There are 4 hidden switches. A switch that is on adds its own fixed numbers to the row, and there is some noise. The rows also spread widely along 5 directions, which tell nothing about the answers.
Known rows, each followed by its switches (1 for on, 0 for off):
 0.881  0.638  2.143  0.645 -0.809  0.815  0.559 -1.457  1.399 -2.287  3.330  0.437 -1.187  2.039 -1.729 -0.649 -1.999 -1.694  2.652  0.094 => 0 0 1 0
 3.517  2.351  1.412  0.780 -0.126 -0.473  2.050 -0.998  0.400 -2.368  1.317  2.829 -3.984  2.184 -0.695  1.471 -0.370 -0.475  2.032 -0.487 => 0 1 0 1
 2.074 -1.585  2.431  0.589 -1.079 -1.432  2.590 -3.710 -0.079 -2.316  1.882 -0.768 -0.006  2.453 -0.133 -0.267 -1.167 -3.807  1.300 -0.274 => 0 0 1 0
 3.667 -1.101  0.563  1.085 -0.111 -1.908  2.202 -3.626 -0.063 -2.571  1.991  0.321  0.593  2.607  0.889  0.594 -2.012 -4.161  1.377 -0.474 => 0 1 1 0
 0.937  0.527  2.763  0.831 -1.239  1.574 -0.099 -1.241  1.355 -1.879  3.301 -0.374 -1.580  2.340 -1.429  0.055 -2.213 -1.743  2.838 -0.635 => 0 0 1 0
 1.774  0.825  3.989  0.374 -1.472 -0.058  1.031 -3.434  0.395 -0.877  1.571  1.147 -3.037  3.273 -0.750  1.592 -0.566 -2.065  2.233 -0.803 => 0 0 1 0
 4.316 -0.508  0.754  2.318 -0.530  0.867  1.367 -0.228  0.806 -2.547  0.826  2.375 -2.051  1.781 -0.696 -1.163 -4.049 -0.745  1.599 -0.532 => 0 1 1 0
 2.620 -2.624  0.584  1.775 -1.246  0.443  2.916 -1.906 -0.211 -3.593  1.908 -2.036  1.979  2.257  1.723  0.984 -3.255 -3.258 -0.080 -0.759 => 1 1 0 0
 3.019  1.605 -0.864  0.503  0.154 -1.090 -0.024 -2.321  0.420 -2.173  3.882  0.626  0.442  2.651 -0.051  1.369 -2.145 -3.167  3.148  0.778 => 1 1 1 0
 3.282  1.557 -0.709  0.435  0.234 -2.028  1.580 -3.063  0.411 -2.089  2.910  1.491  0.189  2.557 -0.287  0.875 -1.899 -2.776  2.705  0.946 => 1 1 1 0
 2.322 -0.670  2.490  1.585 -1.165  1.093  1.207 -1.313  0.833 -2.479  1.393  0.677 -2.038  2.005 -1.295 -1.188 -2.396 -1.366  1.349 -0.638 => 0 0 1 0
 1.642  0.710  2.715 -0.073 -0.517 -2.633  2.554 -4.073  0.272 -1.184  2.066  1.481 -1.761  2.405 -1.605  0.425  0.465 -2.693  2.105  0.996 => 0 0 1 0
 3.283  0.701 -0.400  0.632  0.254 -1.961  1.671 -1.644  1.018 -2.415  2.642  2.235  0.030  1.596 -0.985 -0.644 -1.919 -2.207  2.501  0.709 => 0 1 1 0

New rows. What belongs after each?
 2.409  1.035 -0.543  0.770  0.099  0.004 -0.383 -0.742  1.066 -2.555  4.076  0.403  0.412  1.753 -0.537 -0.006 -3.231 -2.978  3.287  0.041 => 0 1 1 0
 2.996 -1.563  0.825  1.915 -0.599 -0.664  2.334 -1.174  0.618 -3.195  1.696  0.636 -0.309  0.371 -1.281 -2.473 -2.048 -1.743  0.933  0.730 => 0 0 1 0
 1.927 -0.189  2.163  0.787 -0.691  0.304  2.614 -1.746  0.591 -3.699  2.338 -0.745 -1.655  1.828 -0.527  0.274 -0.202 -2.601  0.842 -0.223 => 0 0 0 1
 1.945  1.938  2.218  1.565 -1.017  1.880 -1.184  0.178  1.689 -1.982  2.710  1.620 -3.361  1.407 -2.148 -0.454 -2.013 -0.064  2.708  0.077 => 0 0 1 0
 3.350  0.225 -0.539  1.914 -0.469 -1.415  0.805 -1.562 -0.665 -3.340  2.439 -0.693  1.034  0.943  1.431  1.735 -1.478 -3.537  0.623  0.745 => 1 1 0 0
 3.016  0.225 -0.252  1.392 -0.185 -0.204  0.749 -1.047  1.025 -2.748  3.351  0.932  0.383  1.751 -0.457 -0.193 -3.201 -2.492  2.684  0.077 => 0 1 1 0
 2.232 -0.305  1.253  1.255 -0.745 -0.442  0.779 -2.115  0.423 -2.615  2.456 -0.169 -0.649  1.432 -0.548 -0.538 -1.412 -3.137  1.756  0.336 => 0 0 1 0
 1.468 -1.090  1.477  1.527 -0.853  1.268  1.653 -2.054  0.605 -3.003  2.590 -0.816 -0.079  2.528 -0.779 -0.888 -3.041 -1.867  1.093 -0.447 => 1 0 1 0
 4.424  0.131  1.512  1.959 -0.595 -2.701  1.574 -2.947 -0.814 -2.600 -0.053  2.034 -2.561  0.752 -0.428 -0.624  0.149 -2.607  0.627  1.356 => 0 0 1 0
 5.333 -0.331  0.243  2.599 -0.472 -0.427  1.479 -2.208 -0.567 -2.533  0.455  1.712 -1.318  2.276  1.072  0.747 -3.077 -2.210  1.012 -0.696 => 1 1 1 0
 3.176 -1.680  2.502  1.466 -1.239  1.289  1.671 -2.423  0.315 -2.129  1.318  0.061 -1.108  3.697  0.723  1.236 -3.851 -2.800  1.653 -2.222 => 0 1 1 0
 4.292 -0.752  1.196  0.220  0.176 -0.889  4.529 -3.714  0.328 -2.607  0.917  1.842 -1.683  4.085 -0.802  0.026 -1.612 -2.791  1.440 -1.365 => 0 1 1 1
 0.778  0.043  1.647  0.418 -0.698  0.299  0.544 -1.545  1.550 -2.654  3.837 -0.602 -0.173  2.126 -1.240 -0.562 -2.352 -2.511  2.578  0.038 => 0 0 1 0
 2.881  0.445  0.850  1.630 -1.238  1.482 -1.716 -1.080  0.792 -2.020  3.736 -0.887 -0.210  2.831  1.252  1.949 -3.816 -3.793  3.013 -1.582 => 0 1 1 0
 2.410 -1.129  0.433 -0.283  0.145 -2.017  4.257 -3.648  0.676 -2.256  2.645  1.045  0.881  2.934 -0.954 -0.283 -2.346 -2.994  1.845 -0.152 => 0 1 1 0
 3.743 -1.670  1.240  2.396 -1.059 -0.273  0.406 -1.955 -0.463 -3.553  1.937 -1.675  0.226  1.321  0.964 -0.823 -2.405 -4.292  0.812 -0.451 => 0 0 1 0
